The rows are grouped in 4 different ways at once. Each group adds its own fixed numbers to the row, and there is some noise. The rows also spread widely along 11 directions, which tell nothing about the answers.
Some rows, each with its group in each grouping after it:
[ -8  -5   8   0   0  11  22  21  -5 -12  -9 -31   0  -6  11  -4   0  -6
 -16 -18  -5 -43  -7   6  -7   0  -9   4  34  20  31   1 -28  -2 -11 -16
 -39  10  -4 -10  29]	V (3) K143 G
[  2  12  -8  -6  -2   6  10  21  -5  14 -10 -13  14  -3   5   2  -4  -5
  -7   8 -17  -2  -4   4  -6 -18 -12   8  21  20  29  12  -6  -9 -31 -15
 -23  -2  -2 -13  11]	X (0) K882 N
[  2   1 -13 -11 -12   8  -7  21 -18  20  -4 -23 -39   4  15  20 -18   3
 -25  16  -4  16  -1  11   2 -30 -41  -8   5  32  23  16   5   0 -39 -30
 -24  16  -2 -12  20]	V (4) K690 G
[-11  -1  -7   4   5   6   7  23   7  -3   1   2   9   0  -4  -3 -16  23
 -22 -18  -4 -26  -8  11  21  16   0  18  29  -6  10 -10 -19   5 -19  -6
  -6   9   1 -14   6]	J (1) K690 K
[-11   8   8  -6 -20  13   5 -11  14   7   4   6  14   7  -7   1   6 -23
  -8  -3  -8  -4   3  -2 -27 -10  22   2   3   6  19  19  12   8  -2   6
 -18   6  -9   7   0]	J (2) K143 N
[-19 -23  19   8 -16 -12 -15 -17  26 -11   7  15 -38   7  21  34 -18  -4
  -6 -40  10 -12  24 -17  31   5  12   1  -5  11  14  34  -1   2  14  18
  -6  30  12 -18  19]	X (5) K377 K
[ -6  -6   1  22   1   8   7  12   7 -27  -7  -7   3   8   3  32 -26  23
   1 -28   7 -19  11 -15   5 -20 -11  18   3  11   3  -5 -16   2 -18   0
   0  -7  10  -2  29]	X (1) K377 G
[ 19 -13  26  19  15 -15   1  -9   3 -10  11 -10 -11  15  28   0 -28  21
  23  -9 -21  -7  28  -2   9  -4 -31 -13 -39   8  -1  19 -10 -12  -3  14
 -10   1  18 -12  15]	V (0) K882 N
[-16  20 -24   3 -22  30   4   7 -19  34  -1 -12 -12 -22 -13  11  -3 -29
 -23   7  -9  24 -15  10   5 -24  -2   8  40  16  24  10  21   5 -36 -31
 -17  13  -7 -20  12]	V (4) K143 K
[  2  14  -2  14   2 -14  -7  -9 -26  24   7 -10 -15  -5   7 -18 -14   9
  -1  15 -21  44 -21  -4  -5 -10  -4 -22 -17  -9 -27 -24   2  -7  -9 -12
  18  -3  12  -8 -24]	X (3) K377 G
[ 11   5   1 -21  -5  -1   0  15 -13  -3  -4 -14 -18  10   9 -21  -4  -1
 -16  32  -6  12  -9   0 -21 -18 -24 -21  -7  14  21  -2   1   8 -12  -8
 -28  16 -16  12  10]	J (2) K690 G
[-15  -1  -1   0 -22  34  -2 -15  -1  -5  -2  16 -23   8  -7  23 -23  -5
 -13  -1   6  27   7 -10 -18 -27  -9   5 -16   6   5  17  27  18 -17  -1
   0  18 -15   6  15]	X (5) K143 G
[  9   4   8 -20   1  -9   6  -1   3  -9  -9  -7  21  10   2 -22   7   3
   1  16   0  -7  -6 -11 -17   9   3 -21  -1   1  21 -12  -3  10  14  -7
 -24  -6  -5  12  -3]	X (1) K377 G
[  5  16 -21   0   7 -24  -7  40  -8  21  -3 -10   3   4   6  -7  -8  17
 -13  10  -9  15 -17  -2  14  -7  -5   5   7   6   3 -17 -17 -17 -24 -20
  -7   2  10 -14  -5]	X (3) K690 G
[-14  -7  25  29  -3  20  14 -10  19 -16   5  12   5   6   6  21 -22   6
  11 -45 -17 -22  20   4  -4  -3  10  21   1   1   4  23 -12  -3 -19  29
   0   1   3 -10  18]	J (1) K882 N
[ -4   8 -13   4  -5 -29 -16  32 -14 -18 -12 -12 -31   3   7   9 -18   8
 -21  12  15  28 -13 -27   8 -44  -8  -5 -11  10  -6 -22 -18  -9 -16 -11
  12  13   6   6  16]	X (2) K377 G
[ -5   2   9 -13 -24  -5  -2 -10   1 -17  -6 -12 -22  -2  -7  14  -1 -36
  -4   5  22  17  -1 -26 -10 -42   1 -18  -5  13  22  11  26  14   0  -8
 -24  17  -6  23  16]	V (3) K690 K
[-16   4   5  15 -14 -18  -4  -9   2   3   2 -13 -12 -29  -8   4   5 -27
   0 -19   6  13 -22 -30  14 -16  32  -5  25  -7  -6  -5  11  -5   9  -2
   6  17   6 -15  -2]	X (5) K690 G
[ -6 -27  23  17  -9  28  -3 -26  22 -22  13  13 -14  13   3  39 -39  19
   9 -42   9 -20  41  -7  10   0 -18  12 -21   6   3  27  10  10  -8  14
  -4   6   3  -6  31]	V (4) K882 G
[ 10  10  -6 -13  -5   1   4   7 -16  -7   0 -15  -9  -3   1 -16 -12  -2
   5  28  -8  20  -5 -16  -9 -31 -31 -19  -5   8  27  -8   9   8 -13  -6
 -23  10  -4   4  18]	V (3) K377 N
[ -8   6   2  23  -6  -6  -3  12  -3  16  -4  -9 -20  16  23  34 -18  12
 -15 -20 -12   9   6   7   4 -23  -6   5  -8  21  -8  11 -16 -10 -31 -13
   5  -6  18  -9   6]	V (1) K377 G
[-11   3  -7 -20  -9  -5   5  25   0 -23  -7   4 -23   7   0 -14  -5 -10
 -32   8   9   1 -16  -5  -1  -9   5  -4  15  -3  25  -3 -18   3 -12   2
 -21  31 -22  11  18]	V (2) K690 K
[ -3  16   0   4  -3  42  21   6   4  10  -8   4  42   3 -14   3  -7   8
  -3 -12 -18 -14  -3  16 -24   5   3  18  28   0  14  -1   1   8 -31 -10
 -17 -18 -12   0   5]	J (1) K882 G
[-12  11   0 -13 -20 -15 -13  14   5  -7  -3  15 -18  15  -1   2  -2 -13
 -21  14  10  27  -1 -12 -14 -34  14   0 -18   3  11   8   4   4  -7   6
  -5  23 -11  17   2]	J (1) K143 N
[ -3  -2  12  12  -2  14  26  -5  -5 -29  -1 -18   8  -6  -6  -9 -11  -7
   3 -10  -8 -22  -4 -10 -19 -18  -8   2   8   3  15   1 -10   2  -8   4
 -17   3  -4   7  25]	V (0) K143 N
[-21 -10  16   0 -18   3   3  -8   4 -22   2 -13 -22  -8  -4  11 -17  -6
 -21 -20  10 -11  -7 -13 -11 -23   4  -4   6   2   0   6   3  13  -6   5
   5  20  -1  10   9]	J (2) K690 N
[  4  -7  16   5   3 -25   6  10   7   3   0 -33  -5   0  33   6   4  -5
   6 -15 -17 -37  11  -1  15   0  -9 -11  16  28  35  21 -24  -9   3  -3
 -32   3  21 -22  21]	V (1) K377 N
[-10   1  11  16 -20 -15 -13  -2  14   2  -1  -8 -13 -15   3  31   3 -41
   4 -27   9   4  12 -24  21 -26  23   7  18  21  12  24  12  -6   2   2
  -6  17  13 -11  17]	J (2) K882 K
[-22   3   8 -18 -19  15   5   8   8   7 -10  -6  10  -3  -3   3   3  -6
 -42 -19  10 -29 -15   9 -20  14  22   5  28   5  11   3  -8  11 -12 -21
 -13   5 -14   4  -7]	J (2) K882 G
[ 13   5  12  -6   1  26  18 -17   8   0  15  20  13  20  -4 -26  -9   5
  17  14 -31  10   7  10 -28   2  -9  -9 -17  -9  25  16  14   8 -12  26
 -26   2 -21   3   3]	J (4) K690 N
[ -6  23  -9   8  -3  19  28  28  -9  -6 -17 -10  23   0 -16 -10  -4  -3
 -14  -2 -11   0 -34   3 -30 -21  12  13  27  -4   5 -20 -13  -3 -38  -9
  -9 -14 -16  11   6]	J (5) K690 G
[-21   0  -5  -2  -9   0   0  25 -17  28  -9 -25 -33   1  24  23 -11   6
 -40 -14  -9  -3 -15  22  -1 -13 -13   2  19  27   5  14 -21  -9 -39 -27
 -11  12   6 -17   0]	X (3) K690 G

New rows. What belongs after each?
[ -1  17   5  14  -2  -2   4 -16  -3  37   6  12   4  11   4  -8  -3 -10
   0   1 -31  31 -11  15 -12   2  21 -10 -10  -6 -10  15   9 -11 -15   1
  -3  -8   4  -5 -29]	X (0) K690 K
[-10   1   9  15  -8   3   2 -17   4   9  12   2   5 -15  -7  -8  -2 -15
  -4 -21 -10  -5  -5  -1  10  12  21   6  18  -6  -1   4  10   6   6  -1
  -3  14   7 -14  -3]	J (0) K143 K
[-22  18  -7   9 -23  12  -3 -10 -10  24   1 -11  -6 -22 -11  12  -4 -23
 -19 -16  -4  19 -21  -3   0 -16  19  -1  30   1  -5  -4  18   6 -17 -20
   5   6   7  -6 -10]	J (3) K377 K
[-15   7  12 -14 -21 -10   7   1  -2 -34 -12  -3 -24  -3  -3 -14   8 -39
 -12   2  15  16 -17 -25 -17 -30  20 -16  12   3  25  -4  -3   8   3   9
 -22  26 -17  24  18]	J (3) K377 K
[-12  16   4  20  -9  32  22  -4  -6   3  -8  -5  17  -5 -11  17 -18  -8
   1 -15 -16   5  -4   5 -23 -30   2  10  12   2   5   4   6   2 -39  -4
   0 -15  -5   3  11]	V (1) K882 N
[ -7  -9  16 -13   1   8   3  -1   9 -22  11  23  -6  11   0 -26 -25  25
  -9  -5  -8  -7   7   3  -3  18  -8   1 -16 -21   7  -2 -12   8  -2  22
  -8  24 -12   1   3]	J (3) K882 N
[ -7   3   6  13 -21   1  -9 -15   8   9   2 -10  -8  -5   2  33  -5 -18
   2 -22   5   8  11 -16   2 -21  11  -3   4  17   7  19  16   0  -6  -9
  -6  -3  14  -6  11]	V (4) K377 G
[ -6   4 -19   5  -5 -18 -14  22 -24  13   1 -38 -18 -24   1   5 -20  12
 -30  12   8   5 -14  -9  22 -30 -27  -3  11  15  -6 -17   4   1 -17 -44
   7  11  22 -15   5]	V (0) K143 N
[ -7   5  16   6 -13  10   6  -6   0   7  -2  -4   4  22   7  14 -10  -5
  -8  -9 -11   2   5   9 -37 -22   6  -1 -24  14  -1  18   2   0 -18  -2
  -9  -9   4  13  -5]	J (3) K143 N
[ 13   2   3  -6  -7 -12  -2  -1   1 -14   4  -9 -22 -11  11 -15   4 -24
  18  13  -6  13   4 -29  13 -17 -16 -20   6  10  36   5   7   1  13   9
 -35  27  -4 -10  32]	V (5) K377 G
[ -7   4 -29  -1  -3   8 -13  29  -9  26   1  -5 -21  -9  12  16 -18  17
 -27   1 -13   7   0   6  31  -3 -24  16  30  21  17   2 -11  -2 -33 -21
  -7  21   5 -37  18]	X (2) K377 G
[  4  -1  -3   6  -5   3  10  17   8   3  -5 -35   9 -15   7  26   3 -13
   8 -18  -3 -33  10  -9  17 -15 -17   8  42  35  42  16   1   1 -14 -19
 -40   2  13 -21  35]	V (1) K690 G
[-11   4  12  16  -8  16  11 -21   1   8   6  13 -10  14   3  11 -20   3
  -8 -18 -18  11  -1  16 -12  -1  11  -5 -11  -8 -10  13   5   5 -20   5
   2  -2  -4   6  -8]	V (1) K690 K
[ -4  17 -10  11 -15  32   7  -4   1  29   2  -6  24 -14 -15  27 -12 -11
   1  -8 -15   9   6   4  -5 -24  -6  17  21  11  13  19  27   3 -37 -21
 -11 -14   3 -10   8]	V (0) K882 N
[-13  12  -8  15 -20  -4 -12  -4   7   8  13  20 -21  -8  -8  13  -7 -29
  -2  -6  -6  37   8 -20  11 -31  17  11  -2   0   7  22  17  -5 -12  13
  -2  28  -1  -9  14]	V (0) K143 N
[-10   2  -5  12   1 -26 -16  21   4 -16   1   7 -10  -3  -5   8 -25  14
 -11 -10  12  16  -2 -25  22 -24  10  13 -12  -7 -14 -14 -14 -13 -11   5
  25  15  10  -7   5]	X (2) K882 N
[  9   8 -13  23   6   6 -11  17  -2  33  12  -6   3  -7   6  17 -26  15
   7  -2 -31  11  13   6  30 -16 -27  16   6  15   5  10   7 -12 -33  -6
   2   1  20 -39  11]	J (2) K882 N
[  4   9  -8 -28   2 -23  -1  18  -8  -6   0   1 -17  -3  13 -42   7  -3
  -6  36 -13  21 -14 -12   6  -6 -10 -20   8  -1  36 -11 -13   1   3   8
 -25  32 -13 -10  10]	X (1) K377 N
[-17  -4   5  -1 -11  -5 -11   2  33  27   8  36  -6  28  18  25  -2   5
 -17 -32  -8  -7  19  14  10  25  32  18  -1   4  12  38 -11  -5  -9  14
 -14  13   1 -15 -11]	X (1) K690 G
[ -7  12 -12   0 -17   3 -13  10  -2  26  -5   2  -4  14   2  28 -16  14
 -32  -1   5  15   1   5  -5 -15  -4   4  -7  12 -10   8   4   4 -31 -31
   2 -10   7   5  -7]	V (0) K377 G
[ -9  -2   5 -13 -16  -7 -10   8   6  -1   7   1 -34   4  13  10 -10 -10
 -13   1  -1  12   6  -8   1 -27 -11  -6  -6  15  22  21   6   3 -13   7
 -20  31  -2  -1  13]	J (3) K690 N
[  5  -3   0 -13  -9   7 -12  -8  45  -5  23  48  32  13 -26  -4  -9   8
  10  -5   6  -5  26 -21  15  19  17  20  -7 -21  24  15  27  16  11  24
 -18  14  -7   2   2]	J (0) K690 N
[  2 -14  13  21  -6  30   1 -31  35 -17  19  27  14   8 -19  31 -28   4
  26 -35  -1 -13  37 -16  16  -3  -3  22  -6  -3  13  31  33  15   0  24
 -13   5   5  -1  27]	J (0) K690 K
[ -6   9   1  -2  -9  17  10 -10 -18  -7  -5   5 -35   5   8  -9 -12 -18
  -6  17 -20  36  -8  -1 -16 -28 -11 -15  -4   8  20   8   2   6 -20  13
 -12  22 -19   5  19]	X (2) K377 K
[ -4   7  -6  21   0 -11 -12   0 -13  27   0 -16   1 -17  -4  11 -21   9
  -3  -9  -3  19 -10  -5  25  -7   3   0   4   1 -20 -14  11 -10 -16 -26
  22  -9  26 -23 -15]	X (4) K882 K
[-13 -12  12   6  -7   3   0  -8  10   0   6  -7 -14  -4  17  16  -9   9
 -14 -33  -3 -31  10   1  18  20   2  -1  21   7  11  12 -13   6   2  -2
 -13  14   9 -21  14]	V (1) K377 G
[-22  -6  14  24  -5  -3   8  -5  15 -27   5  -2  12  -8  -8  14 -17  14
  -5 -45   7 -27  -1 -19   7  -5  22  14  14 -13  -8  -9 -15   6  -1  13
  17  -1  13  -3   8]	J (1) K377 N
[ 15  -1  -3   5   6  -4 -16   4  13  -2  21  22   4  15 -12  -6 -27  30
  12   3  -4  17  15 -15  20   6 -14   4 -27 -18  -5 -10  12   5   0  11
  -2  10   8  -5   0]	J (3) K690 G
[ -7  -3  15  22  -2  17  12 -25  -3 -12   8  19 -23  12   3   2 -26   1
   7 -14 -19  19   5   1 -11 -13  -2  -3 -21  -7  -6  18   4   0 -16  22
   2  11  -6   4   7]	X (0) K690 K
[ -5   6   7  17   2  -4   3   0  -9   9  -1 -18  17  -2   1  -3 -11  24
 -13 -15  -9 -11 -16   3  -4   9   8  -6   9  -5 -21 -23 -12   2  -8 -20
  12 -19  17  -3 -16]	J (1) K377 G
[ 14   2   0  14  -3  -9   2   7  13  -3  -2 -25  34   6 -10  30 -13   8
  18 -10  10 -19  12 -20   2 -31  -8   4  -7  17  12   4  12  -3 -11 -17
 -10 -30  25   3  11]	V (4) K690 N
[-19  -8  18   7 -20  24   9 -20   0 -31  -1  -6 -17 -17 -11  16 -21 -14
  -2 -19  12  -1  -1 -22 -12 -34  -3   1   5  -2   6   7  21  15  -9  10
   5  19  -9   7  24]	J (5) K882 N
[ -8   1   3  10   0  -1  14  -3 -22 -29 -14 -30  -6 -19  -6  -4 -19   6
  -8  -1  11   1 -22 -20   0 -27 -10 -13  16   0  -3 -31  -4  12  -5 -17
   9  -1   7   7  15]	X (1) K377 K
[-21  -8  16  17 -10 -15   9   5  -9 -27  -8 -32 -24 -19   2   7 -10 -13
 -26 -31  13 -19 -23 -11   2 -21  13  -3  25   5  -7  -8 -15   0 -10 -11
   4  14  10   6  10]	J (0) K690 K
[  2  -3  15  21  -1 -44  -7  15  -2  -1   6 -26 -36  -4  31   7  -3 -17
  12 -12 -16   8   3 -15  16 -36  -7  -9  -6  25  10  16 -15 -27  -5  14
 -15  22  25 -19  16]	J (3) K690 N
[ 19  -6  -3  11  13 -25 -11  18 -11 -22   7 -18  -9  -7  -1 -20 -22  18
   8  17   9   7   1 -24  32 -16 -27  -5 -11   3   5 -27   0  -4   8  -8
  -4  15  17 -10  21]	J (4) K143 K
[ 10  18 -14  12   3  -4   3   9 -10  14   7 -21  22 -20 -11 -14  -3   1
  11   5 -12   9 -15 -15  14  -4  -4  -4  23  -4   3 -26   5  -4  -6 -20
 -10  -8  12 -17   4]	V (3) K377 G
[-22  15 -13   2 -21   1  -3   6   4  33   6 -12   2 -25 -10  15   5 -25
 -23 -13  -5   1 -16  -1   8 -12  25   6  41   6  11  12  14   3 -20 -20
  -4  10   5 -18  -6]	V (2) K690 N
[  5  16  -1  -4 -15  -2 -16  14   3  22 -10   2   4  28   5  32 -19   8
 -10  13   2  30  13   0 -21 -45 -12   3 -39  24   1  19  19  -7 -37 -16
   0 -20  11  14  -6]	J (4) K882 N
[-12  11  -6   2 -18   9   3   5  -9  24  -2 -15 -22 -12  12  14   3 -24
 -15 -11 -15   8  -6   4  -1 -15  -1  -2  31  20  22  15  -3  -4 -23 -15
 -25  14  -1 -18  13]	V (3) K377 G
[ -1   1   1  19  -7 -13 -16  -3   2   5  14   7 -24   5   7  16 -22   2
   6  -3  -6  29  17 -14  17 -29  -9   2 -28   2  -3  12  11  -2  -7   8
   8  17  14 -11  10]	V (1) K143 N
[  5   2  14  -2  -1   4   8 -11 -20   0   0 -14 -25  11  19 -14 -14  -5
   8  21 -25  24   1   1 -28 -27 -25 -22 -32  17  12  13   4  -1 -10   6
 -18  10  -3   4   6]	X (3) K143 N
[  6  -3  24   3  -4   9  23 -10  15  -6  -8 -26  35  19   5  23  -4   2
   7 -17  -5 -44  13   1 -31 -13  -2  -8  -5  21  22  20   3   9  -8  -9
 -28 -32  10  16   7]	V (1) K690 N
[  9   0   6  -2  -4 -10 -15 -11   7   2   7   6  -3   0   2  12 -15   0
  22  10  -4  27  23 -23  10 -27 -13  -7 -23   7  13  15  28   3   2   7
  -5   9   9  -5   8]	X (1) K882 N
[-18  -4   0   7  -6  28  10   1   1  10  12   0   1 -12   1  -7  -9   4
 -22 -25 -20 -27  -5  16   4  28   6  16  35   0   9   5 -12   7 -12  -2
 -11  19  -7 -26   7]	J (2) K143 G
